There are 10 hidden switches. A switch that is on adds its own fixed numbers to the row, and there is some noise. The rows also spread widely along 15 directions, which tell nothing about the answers.
In the rows, zero is written as 128.
Some rows, each with its switches (1 for on, 0 for off) after it:
[197 157 146 112 111  88 164  86  72 108 144 114 168  96 191 123 162 161
  92 149 141 153  76 161  97  56 115 120] -> 0 0 0 0 0 1 1 1 1 0
[145 127 132 146  85 114 131 109 150  34 146 127 215 117 181 106 150 127
 154  84  94 137 127  91 113  62 156 132] -> 0 0 0 1 0 1 1 0 0 1
[137 137 138 112 129 188 118 116  61 160 116 141 115 121 161 116 139 165
  89 114 164  86 100  95 122 111 131 101] -> 0 1 0 1 0 1 1 0 0 0
[146 151 121 116 170 118 157 122  93 102  71 127 243  84 132  77 159  92
 104 113 169 141  24 165 100  92 100 149] -> 1 1 0 0 1 1 1 1 0 1
[113 104  66  95 141 134 171  80  90 162 194 148 128 136 161 156 117 117
  91 116 179 135 160 105 128  63 139 125] -> 0 1 0 0 1 1 0 0 0 0
[105 185 115 155 121 115  89 112 132 152 145 109 157  93  89 111 126 135
  73 197 146 124 118  73 122 137 105 121] -> 0 1 1 0 1 1 1 1 0 1
[154 158  66 124 112 175 150  77  95  93 169 145 129 129 178 124 111 118
 139 142 170 151 123  36  76 118 122 130] -> 1 1 0 1 0 0 1 0 0 1
[ 49 121 162 107 137 158 122 132 144 154 129 110 130 117  63 104 125  99
 139 125 127 110 119  65 169 113 147  85] -> 1 1 1 0 1 0 0 1 0 0
[ 78  92 126 140 155 160 109 145 133 143 120 139 143 110  75  87  99 140
  90 141 139 112 123 151 166 155 147 115] -> 0 1 0 0 1 1 1 1 1 1
[136 184 107 150 147 155 122 141 132 141 166 118 125 138 125 159 146 142
 116 161 192 132 111 104 122 166 110 116] -> 1 0 1 0 0 0 1 1 0 0
[ 59  77 128  67  78  87 156  88 173 182 189 114 121 105 121 138 110 134
 130  59 129  81 196  83 113  77  95 101] -> 0 0 1 1 0 1 0 0 1 0
[178 179  95 123  73  84 123 118 122 154 106 132 169  94 127 132 122 132
 114 129 137 137  98 138  74 112  80 164] -> 1 1 0 1 1 1 0 1 1 1
[151 148 119 162  72  91 108 154 167 124 146  98 133 141 120 151 106 168
 130 157 117 127 137 175 106 152 115 153] -> 0 1 1 1 1 0 0 0 1 1
[146 113 102 117 173 106 150 144  95 150 137 103 178 107  87 158 183  77
 110 116 192 158 106 194 120  90  92 158] -> 0 0 0 0 0 1 1 1 0 1
[110 113 145 131 153 123 158 112 139 128 159 140 117  97 123 154 113 143
 116 133 148 133 172 165 136 153 115 111] -> 0 0 0 0 1 1 1 1 1 1
[108 170  84 156 145 149  80 162 113 150 141 137 169 110 107 134 120  80
 117 136 102 149 117  99 153  63 157 160] -> 0 1 1 1 0 1 1 1 0 1
[154 168 158 158 137 132 119 133 107  95 153 106 170 145 103 138 191 123
 113 137 140 157  71 131 178  73 163 114] -> 0 1 0 1 0 0 1 1 1 1
[ 90 119 177 114 161  86 109 138  90 139 113 134 171  82 153  56 117 140
 101 117  88 105  81 176 138  44 131 112] -> 0 1 1 1 0 0 0 0 0 1
[134 149 119 112  93 148 159 115 123 132 139  98  96 125 131 174 117 111
 154 161 136 139 146  98  95 134 119 134] -> 0 0 0 0 0 1 0 0 0 0
[110 145  86 111 126 148 132 170 119 189 110  75 146 141  75 125 112  91
 118 174 150 124  44 157 132  96 129 155] -> 0 1 1 0 0 1 0 1 1 1
[137 110 122 127  91 111  87 147 110 165  95 161 132 108  37 123 119 141
  87 124 103 128 141 166 128 159 129 134] -> 0 0 0 0 1 1 0 0 1 1
[137 136 154 142 115  84  72 160 122 146 162 120  89 114  77 134 148 102
 168 143 131 147 144 103 139 125  85 124] -> 0 1 0 0 1 1 0 1 0 1
[105 157 124 147 111  55 104 144 183 156 109 151 198  85 103 115 106 170
  60 128 108 100 122 196 137 141 118 141] -> 0 0 0 0 1 0 1 1 1 1
[ 95 183 131 174 111 123 128 126 184 121 178 127 121 118 135 155  74 145
 130 177 103 134 150 116 158 136 150 129] -> 0 1 0 1 0 1 1 1 1 1
[ 65 105  99  90 164 109 129 155 131 190 176 128  98  92 187  84  36 119
 153 139 118 106 112 142 121  68 100 136] -> 0 1 1 0 0 1 1 1 1 1
[119  78 122 113 155 161  89 139  96 123 143  94 145 127 144  83 170 166
  97 118 192  83 106 119 117 110  99 107] -> 0 0 0 1 1 0 1 0 1 1
[107 127 110 164 145 146 109 137 138 131 127  90 152  86 152  95 106 155
  91 185 158 104 135 142 107 141 110 132] -> 0 1 1 0 0 1 0 1 0 1
[109  88 153 153 169 164  92 203 146 124 110  85 123 106 110 129 146 119
 167 117 159 116 152 151 149 149 111 132] -> 1 1 0 0 1 0 1 1 0 1
[118 135 169 181 148 152 128 150 139  69 142 123 101 122 117 137 104 140
 160 166 106 154 144 164 150 174 147 121] -> 0 1 0 1 0 0 0 0 1 1
[133 156  94 144 142 162  97 134 103 138 129 172 116 103 121 144 117  92
 143 114 146 136 152  93 110 145  99 146] -> 0 1 0 1 1 1 0 1 0 1
[122 111  91 146 110 159 130 150 145 127 134  95 123 133 108 153 116 105
 146 140 148 131 154 118 120 140 133 152] -> 0 1 0 0 0 1 0 0 0 1

New rows. What belongs after each?
[ 95 131 159 109 111  88 119  99 133 102 117 155 183  91 120  58 117 142
 104 110  82 111  97 112 120 104 128  96] -> 0 0 1 0 1 0 0 0 1 1
[121  95 119 124 155 183  81 185  77 131  80  98 148 105  97  90 157  69
 142 123 124 134  92 117 147  66 147 143] -> 0 1 0 0 0 0 0 1 0 1
[139 144 128 123 103 184 143 137  96 145 110  72 113 119 112 171 122  98
 152 159 116 147 137 107 109  88 152 143] -> 1 1 1 1 0 1 0 0 0 1
[125 107 103 149 132 144 112 108 123 102 128 176 197 128  87  78 142 144
  73  98 145 126 107 129 148 136 158 106] -> 0 1 1 0 1 0 0 1 1 1
[107 153 161 142 157 122 132 166 155 107  98 158 152  92 137 113 107 130
 152  93 112 112  93 170 125 185 102 132] -> 0 0 0 0 0 1 1 0 1 0
[ 99 107 144 137 157 100 113 121 122 121 198 110 108 117 175  76 106 184
 112 169 178 102 120 138 117 128  86 101] -> 0 1 0 1 0 0 1 0 0 1
[117 190  63 150 169 151 129 107 110 102 225 136 102 155 133 170 119  83
 139 201 163 182 134  60 122 124 130 130] -> 0 0 1 0 1 0 0 0 0 1
[142 136 142 126  81 135 127 147 134 122 102 112 119 109 123 135 114 124
 163 142 109 129 131 129 102 139 118 133] -> 0 0 0 0 0 1 0 1 0 0
[112 179 123 126 126 151 123 127 137 141 122 132 122 109 174 154 115 144
 117 137 136  90 136  86 111 141 117 123] -> 0 0 0 0 1 0 1 0 0 1
[101 118 129 158 118 197  58 193 134 151 104  84 137 156  80 103 137 155
 119 152 157  81  94 122 152 155 142 119] -> 0 1 1 1 1 1 0 1 0 0
[ 67 151  97 119 125 145 130 127 147 176 115 112 168 102 165 108  81 145
  70 148 123  73 107 107 138  81 156 133] -> 0 1 0 0 0 1 1 0 0 1
[ 93 112 143 158 157 142 124 145 158  61 143 130 133  81 170 110  84 131
 168 133  88 136 169 142 118 142 129 137] -> 0 0 0 1 0 0 1 0 1 1
[ 79 153  87 113 116 147 116 132 149 173 147 102 131 130  76 120 108 114
 113 167 169 107  92  97 120 144  98 135] -> 0 0 0 1 0 1 0 1 1 0
[ 81 133  98 121 103 116 123 140 183 150 138 100 174 131  72 108 129  97
 126 112 144 105  93  93 141 108 122 129] -> 0 1 1 0 0 0 0 1 1 1
[158 160  95 152 126 115  74 159 101 163 111 194 137 107 143 110 111 157
  92 106 130 117 117 148 118 139 122 141] -> 1 1 0 0 0 0 0 0 0 1
[ 53 111 137 118 126 125 119 131 153 170 159 122 122 109 131 107  84 142
 116 133 124  90 151 124 157  88 138 111] -> 0 1 0 1 0 1 0 1 0 0
[149 191 102 154  67  89 119 154 192 145 124 124 172 118 101 179 123 125
 142 114 118 130 131 148 113 135 113 169] -> 1 0 0 1 0 1 0 1 1 1
[153 106 116  98 120 118 163 108  74 136 108 105 149  65 165 135 116  98
 114 141  94 166 145 159 107  22 135 158] -> 0 1 0 0 1 1 0 1 1 0
[123 125 102 140  92 122 135 129 139  84 111 123 198 117 126  86  97 132
 118 150  89 141 100 149 101 115 157 147] -> 0 0 1 0 0 1 0 0 0 0
[ 97  96  80 110 161 133  93 151  79 184 129 127 163 110  77  80 128 125
  68 134 172 123  93 144 133  94 118 142] -> 1 1 0 1 0 0 1 0 0 0
[110 158 148 123 120  85  78 147 106 176 142 111 158 123  87 105 153 151
  77 153 136 101  75 139 147  83 119 116] -> 0 0 0 1 0 1 1 0 0 1
[ 20 120 175 106 198 130  99 148 146 139 179 132 120 125 120  75 121 129
 157 106 157  82 105  87 160 125  99  70] -> 1 0 1 1 1 0 0 0 0 0
[ 66 134  83 116 158 151 136 110 107 189 199 153 108 127 108 156  79  99
  90 155 108 150 161 114 183  38 191 120] -> 0 1 1 1 0 0 0 1 1 1
[123  52 123  88  73 129 181  98 137 109 164  76 161 174 104  78 135 152
 122 133 169 116  64 135 136  80 155  96] -> 0 1 0 0 0 0 1 1 1 1
[ 72 161 146 149 132 154 135 127 195 107 158  91 140 128 164 148 137 124
 161  99 159  78 147  60 128 138 109 108] -> 0 1 1 1 0 0 0 0 0 1
[108 132  94 154 120 138 128 116 192  88 163  98 143 114 100 149 155 109
 146 122 200 118 175  51  88 214  64 132] -> 0 0 0 0 0 0 1 0 0 1
[139  98 121 101  55 193  99 161 102 147  87  79 100 153 113 127 112 154
 129 168 104  98 116 103 115 107 175 125] -> 0 0 0 0 1 0 1 0 0 1
[127 129 109 123 177 159 164 152  99 148  98 127 184 121  97 131 139 110
  94 106 171 135  60 216 131 124 123 149] -> 0 1 1 1 0 0 1 1 1 0
[ 80 148 121  81 154 147 208  43 113 126 154 108 136  94 148 113 123  93
 127 131 202 108 105  56  64 131  56 101] -> 0 1 1 1 0 0 0 0 0 1
[120 146 170 108  78 143 152 168 183 147 102  23 150 144 113 159 159 140
 163 120 152  77  79 117 116 126 116 118] -> 1 0 1 0 0 1 1 0 1 1
[123 136  78 131 122 169 154  83 123 101 155 158 147 118 184 120  82 146
 109 155 140 127 152 100  93 127 147 120] -> 0 0 1 0 1 1 0 1 0 1
[109 160  99 135 168 112 131 116 145 128 183 120 168 116 138 119 165 114
 122 108 214 124  97  95 126 114  73 124] -> 1 1 0 1 0 0 0 1 1 0
[124 157 196 106 146  94 132 138 108 148 112 111 130  77  82 149 175  91
 142  96 113 134 109 124 124 113  82 112] -> 0 0 1 0 0 0 1 0 1 1
[207 137 139 156 108  98  78 163  75  93 104 155 164 123 112  88 161 144
 132 109 110 163  67 178 116 110 125 142] -> 1 1 0 1 0 0 0 0 1 1
[ 78 111  87 122 179 171 148 158 153 146 128 116 149 120  84 151 120  79
 141 110 174 125 128 151 127 162 104 148] -> 0 0 1 0 1 1 0 1 1 0
[ 66 171 114 135 221 116  96 174 148 167 140  85 175  65 168  91 136 101
 114 138 167  99  77 111 138  76  78 140] -> 1 1 1 0 0 0 1 1 1 1
[177 149 163 122 100 100  83 178 100 183 120 125  97 118 103 166 157 142
 149  88 130 121 123 148 126 117  89 136] -> 1 1 0 1 1 1 1 0 1 1
[ 74 142 130 103 138 196 129 143 123 105 121  96 118 115 148  82  90  96
 166 179 100 122  67  59 138  95 155 113] -> 0 0 0 0 0 0 1 1 1 0
[106 106 184 133 148  94  87 174 131 123 112 123 127  63 139  84 116 127
 175 104 119 112 135 158 111 141  57 134] -> 0 1 0 1 1 1 1 1 0 0
[106 165 148 139 190 166 151 126 106 133 126 167  73  63 184 167  82 107
 145 132 116 133 180 116 120 155 114 126] -> 0 1 0 0 0 0 1 0 0 1
[124 166 113 138 110 106 122 102 137 141 153 156 145  91 164 119 104 134
 123 115 134 112 145  98  93 114  91 130] -> 0 1 1 1 0 1 0 1 0 1
[109 142 169 158 167 147  89 166  98 132  91 102 159 108  44 112 184  98
 104 135 134 129  89 131 161 133 134 114] -> 0 1 1 0 0 0 0 0 0 1
[129 100 148 130 126 157 111 161 104 107  88 164 111 108 122 112  86 129
 168 115  96 127 138 177  98 169 120 138] -> 0 0 0 1 1 1 0 0 0 1
[132  94 159 133 124 126 166 133 140  63 172 120  89 144 138 129  86 136
 208 165 129 166 145 167 110 167 128 114] -> 1 0 0 0 1 1 0 0 0 1
[175 116  71 107 101  95 146 116  84 153 147 148 180 153  48 112 153 104
  94 125 179 176  60 159 122  95 130 141] -> 1 1 0 0 0 0 1 1 0 1
[ 90 178 127 122 205 154 135 105 109 148 147 117 132  81 167 112 133 127
 102 146 208  95  91  90  99 147  47 110] -> 0 1 1 1 1 0 1 1 1 1
[138 149  97 124  38 103 143 100 172 125 130 112 190 141 160 131 130 160
  97 117 132  99 119  98 118  80 151 132] -> 0 1 0 0 1 0 0 1 0 0
[ 89 115  79  99 171 138 135 137 106 158 162 188 123 127  83  95  60 108
 125 148 134 158  94 151 133 139 132 125] -> 1 0 1 0 1 0 1 1 1 1
[118 135  94 143 148 142 148 165 154 129 144  78 138 112 143 146 110  96
 164 147 171 137 121 143  96 147  84 165] -> 0 1 1 0 0 1 1 1 0 0
[177 151 105 158  90 191 142 141 143  46 155 110 107 184 143 159 138 119
 201 144 149 155 103  88 107 174 144 132] -> 0 0 0 0 0 1 0 0 1 1
[ 98  79 148  94 181 125 152 140  93 167 145 135  94 100 153 102 104 144
 122 111 158 115 120 182 138 107 112 104] -> 1 1 0 0 0 0 0 0 1 0
[133 171 150 137  94 187 143 117 120 106 107 133  81 106 167 146  74 133
 166 152  83 125 137  88 106 148 144 125] -> 0 1 0 1 0 1 0 0 1 1
[135 156 137 147  73  85 116 165 168 131 133  93 115 133 110 158 103 135
 156 168 107 136 132 147 117 149 117 154] -> 0 1 0 0 1 0 1 0 0 1
[147 118 150 127  88 168 125 168 120 121  94  95 132 129 113 113 120 132
 172 128 130 124  88 139 117 132 132 134] -> 1 1 0 1 0 1 1 1 0 0
[113 162 186 123 159 108 103 112 114 131 144 129 142  85 134 139 210 116
 115  87 160 106 140  65 147  97  88  82] -> 0 0 0 0 1 0 0 1 0 0
[137 149  67 133  75 142 128 102 143 172 161 122 138 162  58 145 146 165
  55 136 205 106 113  82 113 191 111 115] -> 0 1 1 0 0 0 1 0 1 0
[ 77 151 106 100  94 166 116 120 132 145 100 158 140 131 107  88  67 137
 117 141 106  86  92  90  97 150 137 116] -> 0 0 1 1 1 0 0 0 0 1
[ 85 126 159 110 157 120 111 159  95 179  85 121 171  83  62 103 135  76
 109 123  91 137  89 150 183  34 166 127] -> 1 1 0 0 0 1 0 1 0 1
[109 127 130 137 141 150 140 106 122 102 189  98 117 139 137  98 100 152
 127 209 157 149 114  98 136 120 149  92] -> 1 1 1 0 1 0 1 1 0 1
[121 116 172 129 128 133 120 118 103 139 146 120 125 114 103 150 184 123
 123  81 156 116 157 103 150 103 119 100] -> 0 1 0 1 0 1 0 0 0 0
[ 79 156  88 152 139 168 136 125 168 104 152  85 144 128 160 135  87 146
 106 202 133 114 135 109 122 137 154 132] -> 0 0 1 0 1 0 0 0 1 1
[102 142 169 139  90 135  69 193 143 155  91  78 113 134  37  86 111 140
 152 173 111 104  59 132 144 160 121 122] -> 1 1 0 1 0 1 0 0 1 1
[140 159 152 126 130 119 137 131 129 127 135 119 133 103 139 159 151 107
 164  97 158 125 131 117  96 134  67 129] -> 0 1 1 1 1 0 1 1 0 1
[ 97 116 146 124 173 136 108 133  83 108 142 119 153  76 149  68 112 108
 126 169  92 147 109 120 133  53 143 115] -> 0 0 1 0 0 1 1 1 0 1
[101 133 120 142 166 124 130 156 134 125 144 180 145 137 110 129  94 104
 157  90 129 135 115 178 135 153 120 141] -> 0 1 1 1 1 1 0 0 0 1
[167 103 153 102 107 152 171 109 112 120 108  77 146 110 129 166 200 120
 139  95 189 118 143 122 100 103 107 109] -> 1 0 0 0 0 0 0 1 0 1
[117 187 105 125 120 119 137 133 140 161 163 115 119 144  92 151 117 101
 140 159 157 140  81 104 129 138 101 133] -> 0 1 1 0 1 1 0 1 1 0
[ 73 113  87  75 148 178 166 101 102 149  89 169 157  74 111  99  50  87
 128 114 115 127 130 115  71 136 114 143] -> 1 0 1 1 1 1 1 0 0 1
[134 126 108 140 127 179  95 160 115 118  88 100 178 132  76 109 176 102
 123  94 154 112  78 107 120 133 121 140] -> 0 1 1 1 0 0 0 0 1 1
[129 137 184 136 176 114 100 136 100  42 163 121 148 117 162  98 194  92
 186 111 124 151  99  82 143  74 117  97] -> 0 0 0 0 1 0 0 0 0 1
[137 162 180 152  90 134  66 194 170 157  69  98 165 103 115 124 175 152
 144  52 133  53  92 120 128 148  86 124] -> 0 1 1 1 0 1 1 1 1 1
[ 79 143 124 134 165 106 120 151 174 164 107 102 170  94 116  98 122 173
  73 148 193  68  91 189 105 200  55 126] -> 0 0 1 0 1 0 0 1 1 0
[ 77 152 165 148 182 132 119 131 112 127 130 119 131  64 129 112  93 138
 106 179 109 139 150 137 130 134 121 119] -> 1 1 1 1 1 0 1 0 0 0
[ 85 160 106 153 102 172  71 149 178 149 104 175 151 132  75 144 120 136
 106  89 130  77 160  82 152 181 144 122] -> 0 0 0 1 1 0 0 1 0 1
[147 145 180 171 105 140 118 147 144  93 117 136 117 131 102 144 128 167
 140 139 119 134 145 141 144 193 152 105] -> 1 1 0 0 1 0 1 0 0 1
[123 137  91 142  91 138  78 183 148 166 142  95 112 149  65 132 107 112
 151 168 143 127 111 106 121 155 108 152] -> 0 1 1 0 1 1 1 1 0 1
[ 72 127 179 128 176 123 106 166 122 147 136  81 103  96 129 107 125 116
 137 161 111 113 110 135 172  82 130 109] -> 0 1 0 0 0 0 0 0 1 1
[153 186 138 129 120 126 132 105  90 138 115 161 151  96 111 156 145 129
  98 124 128 145 127 122 111 123 123 125] -> 1 0 0 1 0 1 0 0 0 0
[ 74 145 174 132 168  98 158 119 150 124  94 126 181  65 104 116 106 133
  89 137 105 115 122 196 127 149 117 121] -> 0 0 1 0 1 1 0 0 1 1
[143 196 185 163 160 140 164  86 124  77 136 184 128  79 131 180 146 128
 134  96 131 149 160 120 118 202 102 102] -> 0 0 0 1 0 1 1 0 1 1
[ 79 153 124 154 153 153 112 129 121 112 156 131 134 123 133 104  72 142
 104 197  99 136 122 121 148 116 172 121] -> 0 1 1 1 1 0 1 0 0 1
[145  95 161 110  95 201 135  98  68  88  97 133  81  89 123 101 107 130
 155 145 101 151 162  48  99 149 145  95] -> 1 1 0 0 1 0 1 0 0 0
[133  96 150 117 117 145 171 111 105 120 139 117 124 115 103 147 113 141
 130 133 116 152 155 175 117 115 152 114] -> 1 0 1 1 0 1 0 0 1 1
[116 113  66 115 130 175 153 141 150 133  98 110 168  83 152 155 113  77
 146  96 151 117 161 114  84 119 107 173] -> 0 0 0 0 0 1 1 1 0 1
[161 116 183 117  61 191 133 157 114 168  70  72  68 142  29 186 164 121
 167 117 156 108 138 128 105 195  99 112] -> 0 1 1 1 0 0 0 1 0 1
